The rows are grouped in 4 ways, from coarse to fine. Each group lies inside one group of the grouping before and may be the whole of it. The rows also spread widely along 13 directions, which tell nothing about the answers.
In the rows, 128 means zero.
Known rows, each followed by its group in each grouping:
[ 99 170 162 109  92 181 180 137 204 129 126 169 111 104 139 126  98 111
  84 121 133 126 153 121 142 110 150 111] : Sug zefo Z359 Zelan
[159 113  95 193 169  92 100 150 116  92 129 213 131 132 139 165 105 144
 117 142 161 162 106 115 124 153 125 134] : Sug kul Z920 Bovi
[116 130 139 134 107 127 107 151 126 136 146  91 102 103  96 104 156 127
 114 130 133 109 177 150  97 143 116 139] : taz Goze Z53 fud
[134 146 122 117 175 139  98 153 103 104  74  76 104 102  84 145 169  90
 126  96 141 179 150 127 136 221 136  90] : Sug besu Z411 nuko
[136  91 123 161 159  74 101 115  94 129 153 155 143 144 110 171 114 140
 174 157 179 159 100 111 102 129 144 164] : Sug besu Z608 Duguf
[124 198 112  90 111  68 129 119 159  82 131 111 100 180 132 138  81 188
 163 154 112 156  50 120 155  41 113 145] : remo Ramat Z50 Metom
[103 105 164  90 115 157 163 112 180 140 147 159 161 112 136 141  95 148
 157 138 144 127 127 112 116  88 157 134] : Sug besu Z608 ref
[156  77 148  88 116 163 138 132 175 115 131 182 130 103 144 137 126  87
  86  74 113 146 159 116 170 117 135  73] : taz Mabod Z297 vev
[133 122 104 131 113 122 120 101 107 130 134  82  76 136 115 129 177  85
  83  82 101  98 163 135 140 140 116 107] : taz Lotut Z49 Zit
[130 114 138 132  92  96 171 127 165 121 127 130 120 165 114 155 114 113
  99 142 114  61 193 136 130  64 114 131] : Sug kul Z625 raloz
[ 96 144 141 168 141 132  98 212 141 132  98  92 128 107 107  84 161 115
 131 143 125  93 189 153  86 162 111 152] : Sug zefo Z613 fotu
[129 103 167 119 144 106 111 171 171 122 104 134 142 115 167 122  90 167
 164 132 138 137  86 105 123 129 136 118] : remo Ramat Z306 Bavo
[129 186 152 112 132 138 131 180 172 117 105 109 123 106 103 110 124 138
 117 143 150 173 166 132 111 143  96 153] : Sug kul Z625 binab
[138 112  88  97 114 146  79 112  95 117 203 151 125 142  84 108 179 100
 140 101 107 185 134 147 146  61 111 150] : taz Mabod Z755 pefe
[135 164 139 137 118 160 151 156 160 117  73 142 115 111 165 103 102 144
  78 132 126 113 141 137 138 179 108 103] : remo zipot Z661 mitop
[ 83 166  98 165 157 131 124 102 117 135 126  88 103 103 109 145 169 133
 127 114 131  92 141 119  93 195 151 132] : Sug zefo Z613 Gaki
[106 122 128 137 137 170 129  82 140 163 185 172 128 105 171 123 145 117
 124  87 127 151  86  95 130 130 138 141] : taz Goze Z53 Fonu
[ 83 168 152 152 130  97 137 170 184  90 107 129  86 136 130 148  96 120
 125 138 129 101 116 124 145 111 173  97] : taz Lotut Z273 Badad
[145 104 107 152 123 114  94 134  91  99 122 157 109 108 112 142 115 161
 120 142 154 133 113 145 126 173 156  95] : remo Ramat Z432 pivi
[119 144 135 143 136 133 133  80  84 178 119 106 102 159 162 125 137  81
 129 108 131 159  60 104 148 157 131 134] : remo Ramat Z50 Kerak
[153  83  98 132 136 138 126  92  82 132 136 160 159 148 122 144 136 115
 133 125 131 141 139 136 127 125 120 135] : Sug besu Z411 Tobe
[168 147 111 116  64  59  98 158 122  81  93  68  55 123 111  96 101 199
  71 156 122  90 161 176 100 128  67 115] : taz Lotut Z49 rorud
[113 114  97 129 109 173 124  74 119 157 174 144 151  95 164  83 135 195
 129 124 118  94 120 138  78 124 110 162] : taz Lotut Z72 ribor
[ 74 120 122 131 109 156 101 119 141 130 188 138  65 111 123 126 173  80
 114  72 105 110 108 120 152  99 177  98] : taz Lotut Z72 pez
[ 80 152 164 141 162 135 156 149 199 134 142 132 114 118 120 165 145  84
 134 104 144 121 149  83 138 132 163 139] : Sug besu Z608 ref
[175 140  91 101 119 110 102 157  96  71  39 109 126 150 124 105 101 159
 111 150  96 146 134 175 135 139  78  86] : Sug kul Z625 binab
[109 173 139 144 101 168 124 195 163 135 153 132 125 127 110  61 155 103
 102 138 118 132 194 160 120  88  91 180] : taz Lotut Z49 Zit
[122  90 106  92 140 147 113 106 109 122 126  99 160 142 114 128 158 134
 177 105  89 113 131 137 137 108 147 105] : remo Ramat Z306 Bavo
[144  49 152  79  88 126  78 116  80 160 141 115 133 118 139  95 113 146
 171 134 137 164  68 140 114 103 136 116] : remo Ramat Z50 Kerak
[141 120  88 128 116 113 112 108 107 101 115 128 115 137 139 114 126 157
 108 123  96  96 128 149 124 128 104 106] : taz Mabod Z755 pefe
[133  72 138  75 117 155  44 193 125 133 155  81 131  64  70  75 202 119
 149  95 121 160 195 155  91 128 104 136] : Sug zefo Z613 fotu
[ 83 168 132 117 141 154 137 128 181 122 147 126 125 110 135 118 138 137
 139 108 112 120 122 112 127 118 142 132] : taz Mabod Z755 pefe
[165 135 131 172 138  79 100 117  68 139 132 143  90 142 123 153 109 115
 117 152 199 206  79 117 130 180 118 152] : remo zipot Z661 mitop
[143 115 145 122 136 155 115 121 105 178  90  79 131  99 169  81 147 135
 119 106 127 134 118 120 103 205  91 131] : remo Ramat Z50 Kerak
[138 106 153 114 131  99 101 142  77 103  91 110 131 129  64 156  92 111
 168 169 186 201 123 158 125 153 181  88] : taz Lotut Z273 Badad
[120 178 106 176 128  55 123 124 125  73 151 162  78 150  88 188  82 157
 121 173 180 148 104 131 130 115 168 132] : taz Lotut Z273 Badad
[108 120 160 134  96 127  95 167 103 140 145 119 113 125  86  99 121 106
 149 162 165 165 134 162 109 108 148 143] : taz Lotut Z72 pez
[100 132 161 147 141 121 141 133 129 156 146 122 129 151 103 151 135  73
 154 139 161 153 132 113 125 111 150 163] : Sug besu Z411 nuko
[ 99 102  90 169 146  86  69 146 113 103 157 109 119 108 112 115 152 186
 167 139 113  58 130 144  79 131 142 138] : taz Mabod Z297 vev
[156 160 127 117 196  73 115 128 136 106  87  65 106 133 103 177 153 112
 135  97 152 184 136  87 134 190  98 135] : Sug besu Z608 Duguf
[ 65 133 111 185 176 143 112 131 114 126 167 130 136 115  78 155 176  99
 170 125 149 108 154 127 110 156 199 137] : taz Lotut Z72 ribor
[ 98 139  91 151 154 152  96 149 116 119 131 125 128 136 120 105 177 108
 141 110  90 113 135 139 126 124 125 134] : Sug kul Z625 binab

New rows, each followed by its group in each grouping:
[109 196 124 150 143  84 116 143 156 112 172  91  88 120  82 145 145 147
 134 137 166 153 144 113 106 126 123 183] : taz Lotut Z49 Zit
[144 160 132 154 114 128 133 142  97 144  68 134 118 165 168  89  94 109
  99 157 125 154  99 147 128 139  80 141] : Sug kul Z625 binab
[118 161 137 143 156  71 127 162 147  94  61  78 105 132 122 147 103 159
 139 153 140 104 129 123 108 170 123 119] : Sug besu Z608 ref
[150 104 157 125 150 161 146 144 198 142 161 180 169  83 154 129 127 134
 111  99 159 163 171  93 116 137 109 158] : taz Lotut Z49 Zit
[146 179 125  47 127 136 120 116 153  95 121 107 137 118 111 111 105 170
 155 126 127 217 101 132 138 102 103 130] : taz Mabod Z297 vev
[108 197 105 104 136 115  62 191 138  58 169 130  79 111  23 142 155 119
 155 134 154 228 131 144 146  97 159 135] : Sug zefo Z359 Zelan
[168 134 134 105  90 102 135 140  98 103  66 112 125 149  93 129  78 145
 111 183 150 154 155 173 116 129 104 110] : Sug kul Z625 binab
[117 142 166 169 108 132 140 123 108 187 136 135 100 134 137 119 117  81
 101 148 174 156 116 120 106 148 121 166] : Sug kul Z625 binab
[115 166 115 120 111  98 155 115 152  80 102 104  93 153 103 160 108 135
 108 135 114  89 153 144 146 107 145  92] : taz Lotut Z72 ribor
[127  38 170 109  96 161 135 102 119 184 134 119 122  91 131 133 145  85
 107  98 140  99 164 122 105 151 152  95] : Sug kul Z625 binab
[143 188 116 223 109 100 113 172  82 142 154 190 114 170 107  99 102 123
  97 213 187 179 136 161  95 114  77 229] : Sug kul Z625 binab
[101 110 163 116  82  98 126 107 113 167 153  99 114 139 117 121  99 132
 163 165 155 123 102 135  90  77 145 157] : Sug zefo Z359 Zelan
[154 174 145 103 105 179 162 169 182  90 109 210 144 107 112 123  76 144
  83 159 163 195 171 145 144 127 113 129] : Sug besu Z608 ref
[104  94 159  93 119 164 149 111 150 162 133  90 151 119 132 114 149  95
 147  99 112 109 158 124 123 108 145 118] : taz Lotut Z49 Zit
[118 106 159 172 164 174 142 170 108 156  66 136 197 126 138  98 120  83
 150 153 150 138 168 148 109 189 144 127] : taz Lotut Z49 Zit
[133 113 112 189 168 131 137 133 116 142 116 184 189 154 162 125 110 133
 149 157 137 128 123 126 103 129 110 170] : Sug kul Z920 Bovi
[131 183 122 124 141 110 137 129 156  98 112 121 120 100 104 151 100 180
 125 149 165 154 141 121 101 162 126 138] : Sug zefo Z359 Zelan
[ 96 144 119 112 135 106 111 121 128 130 150 105 132 175 119 122 139 107
 186 128 102 146  91 124 136  43 129 161] : Sug zefo Z359 Zelan
[119 107 157 133 122 168 152 160 142 122  85 143 137 125 114 137 123  85
 114 125 126 105 174 143 154 158 176  70] : remo Ramat Z306 Bavo
[158  59 131  89  89 127 119  71  62 160 107  86 124 146 140 114 129 116
 130 114 113 122 107 147 135 129 120  92] : remo Ramat Z432 pivi
[124 151 118 169 132  93 138 123 125 121 113 128 107 138 126 150 105 149
 117 156 148 110 124 127 102 145 125 139] : Sug kul Z920 Bovi
[111 156 130 157 100 187 161 142 144 122 102 189 125  97 133 117  95 138
  75 155 147 110 156 151 116 171 150 103] : Sug kul Z625 raloz
[ 86 174  60 175 158 151  77 157  90  86 145 135 114 147  90 102 189 105
 144 120  82 122 134 165 144 128 142 126] : taz Goze Z53 Fonu
[119 161  88 144 141 146  93 135 109 105 157 161 127 126 111 104 143 138
 138 131 122 166 113 146 130 121 126 146] : taz Mabod Z297 vev
[154 119 176 105 112  78 149  86 141 158 133 111  92 145 148 158  98  94
 105 111 163 175  98  89 138 119 109 133] : taz Mabod Z755 pefe
[127 177 115 131 121 109 148 142 136  88  83 132 120 163 105 145  99 118
 114 155 124 138 144 150 145 112 124 116] : Sug zefo Z613 fotu
[109  87 137 109 156 165 125 127 137 134 110 122 182 113 144 113 140 125
 172 110 101 119 135 130 121 137 145 102] : taz Goze Z53 Fonu
[124 170 125 159 174  90 152  90 154 147 142 123 121 153 166 164 126 138
 139 113 143 141  81  68 134 140 114 174] : remo Ramat Z50 Kerak
[151 118 145 109  97  73 114 123 117 139 138  80  77 148 110 136 132 114
 111 124 143 140 134 124 120 102  88 153] : Sug besu Z411 Tobe
[134  99  80 100 114 130  68  89  78  81 159 139  59  92  81 159 156 120
 109  80 124 160  97 140 155 158 184  46] : taz Mabod Z297 vev
[155  77 125 106 155 133  88 133 135 159 102  94 138 116 220  73 163 142
 132  59  72 116  85  95 128 151  60 126] : remo Ramat Z50 Metom
[154  90 128  81  91  95  88 136 127  93 117 109  54 114 108 145 133 120
  90  95 118 132 126 132 148 125 125  70] : Sug besu Z608 Duguf
[ 58 110 126 145 156 114 123  77 147 180 195  78 131 114 140 143 175 152
 189 105 119  59 106  84  70 106 152 181] : Sug kul Z625 binab
[104 140 157 105 111 156 121 180 151 135  77  69 127  98 119  77 135 139
 131 140 112 100 169 155  93 148 112 118] : Sug kul Z625 binab
[144 118 121 148 144  82  98 143 117 105 134 140 137 128 118 137 107 166
 153 156 153 153 118 134 105 131 118 144] : taz Goze Z53 Fonu
[137 142 169 115 109 148 175 165 200 128 129 167 161 144 134 122  95 130
 118 147 135 133 174 126 142  78 115 152] : remo Ramat Z306 Bavo
[106 186 117 164 154 157 128 135  92 150 126  98 152 137  90 105 155 129
 160 161 152 151 150 146  99 172 129 180] : remo Ramat Z306 Bavo
[185 117  83 126  97 112 142  63  81 151 122 143 158 181 179  96 101 174
 106 153 104 124 114 147 102  83  31 182] : Sug kul Z625 binab
[145 112 102 146  96 117  88 153  82 105 123 150  80 154 102 117 143  89
  87 130 116 130 144 163 147 118 115 112] : Sug besu Z608 Duguf
[128 144 158 120 111  81 137 115 121 167 143  49 112 167 104 123 143 112
 149 142 141 131 141 124 116  91  96 184] : remo Ramat Z432 pivi
[146  84 171 106 113 115 123 147 154 151 113 134 125 124 161 121 111  97
 114 108 134 151 124 111 130 111 104 125] : Sug zefo Z613 fotu
[107 148 122 116 103 122 134 118 170 121 188 145 100 158 132 127 144 106
 118 103  91 122 124 120 158  36 116 147] : taz Goze Z53 Fonu
[102 110 135 155 139 111  95 131 119 157 141  82 120  93 141  95 151 162
 145 127 133  82 129 125  66 170 115 153] : taz Mabod Z755 pefe
[151 122 156 134 100 140 151 119 135 146 135 172 121 122 142 133  96 122
  94 136 167 159 125 122 139 137 129 130] : remo Ramat Z432 pivi
[157 160  94 199 186 135 144 117 107 129  96 154 159 144 155 127 137 117
  94 126 142 144 161 124 119 198  85 159] : taz Lotut Z273 Badad
[ 84  96 127 116 150 169 109 142 169 125 160 138 140  89 129 129 167 137
 163  87 104  93 129 108 131 127 179 103] : remo Ramat Z50 Kerak
[112  84 134 145 123 129 127 120  83 120 130 163 140 158  83 159 116  64
 155 149 143 139 135 154 151 110 200  89] : taz Mabod Z297 vev
[116 182 151 158 157 103 144 145 155 142 131 126 133 139 120 143 112 129
 143 158 173 168 126 104 104 131 113 189] : Sug kul Z625 binab
[120 126 175 128 128  78 136 123 153 157 135 131 144 133 157 139  59 176
 180 176 181 165  60 100  83  94 124 178] : Sug kul Z920 Bovi
[120 134 138  78  89 157 149 121 176 116 140 130 152  92 128 104  92 202
 136 148 133 119 147 146  98  95 129 129] : taz Lotut Z49 Zit
[111 109 110 101 129 139  93 125 129 119 143 102 130 120 133  97 154 143
 153 102  91 116 122 139 121  96 126 120] : taz Lotut Z273 Badad
[152 125 104 126 151 107 116 130 162 106 156 147 118 129 124 155 153 130
 109  94 120 141 153 102 135 107  94 147] : Sug kul Z625 binab
[105 139 108  90 115 165 116 122 145 114 157 115 113 105  90 124 166 132
 129 103 106 126 155 137 125 106 139 118] : Sug kul Z625 binab
[145  88 141 166 142  86  96 147  91 159 140 124 141 162 131 108 142  88
 145 138 140 144 134 130 110 114  91 175] : taz Mabod Z755 pefe
[171 103 161 121 115 115 158 148 146 114  47 156 159 143 180 118  53 140
 104 154 127 134 132 143 138 139  96  89] : taz Goze Z53 Fonu
[127 112 129 147 103 119 142 134 136 135 140 140 110 153 116 138 137  91
  99 128 118  95 171 137 129  88 118 134] : Sug kul Z920 Bovi
[181 114  44  92 149  70  62 109  37  51 104 124 134 198  88 150 125 144
 173 137 101 204  75 162 164  81 100 112] : Sug besu Z411 Tobe
[182 116  78 115 140 121 114 138 121  55  70 141 134 126 125 135 118 162
  92 114 104 127 169 158 144 160  97  71] : taz Lotut Z72 pez
[142 138 113 117 121 112 121 109 118 132 130 107 118 162 150 107 132 118
 124 112 106 146 108 128 139  92  88 146] : taz Lotut Z49 Zit
[160  92 136 165 154 108 129 150 115 132  89 119 146 136 133 134 134  96
 108 123 141 121 182 130 120 172 107 124] : taz Lotut Z49 Zit
[173 153 115 140 122 115 130 126 108 128 118 105 106 135 104 125 149 122
  81 124 145 148 178 138 131 165  78 149] : remo Ramat Z432 pivi
[125  48 146 139 156 121  86 149  95 143 132 130 140 119 106 143 158  78
 164 113 149 144 140 120 119 150 157 119] : Sug besu Z608 ref
[101 143 156 110 140 199 137 168 151 137 118 111 143 117  92 106 174  42
 127  96 121 165 191 139 154 136 151 113] : taz Lotut Z49 Zit
[ 70 128 107 181 142 135 139 117 131 123 156 144 132 118 107 155 138 153
 149 150 140  53 147 131  90 140 182 140] : Sug besu Z411 nuko
[114 147 178 118 103 130 194 115 145 151  90 127 139 198 146 133  86  51
 125 145 116 139 128 134 170  72 132 117] : taz Goze Z53 Fonu
[151  65 118 130 107 142 127  81  88 132 130 161 134 107 132 143 109 138
 105 127 150 122 138 145 114 158 155  88] : taz Lotut Z273 Badad
[120 121 126 101 171 172  79 141 128 126 133 139 143  72 125 119 149 139
 164  98 146 208  91 108 115 175 144 118] : Sug kul Z625 binab
[130 175  86 198 136 156 195 105 130 111 137 245 164 195 126 162 102  95
  88 167 136 124 168 140 157  97 126 168] : Sug besu Z608 Duguf
[105 144 134 168 130  97 147 101 115 130 125 138  83 176 136 167 113  62
 110 122 135 127  96 117 164 112 166 108] : taz Lotut Z273 Badad
[ 97 132  95  94 150 166  87 148 148  70 139 129  80  94  81 152 189  94
 123  62  94 139 141 123 171 143 177  60] : Sug besu Z608 ref
[ 67 138 119 172 152 189 122 129 139 149 148 142 124  98 151 101 170 103
 123  95 110  89 133 123 118 161 165 122] : taz Lotut Z273 Badad
[165  88 152  99  95 104 154 138 154 112  95 154 162 138 128 140  69 151
 119 163 143 125 168 146 115  91 107 120] : Sug zefo Z613 fotu
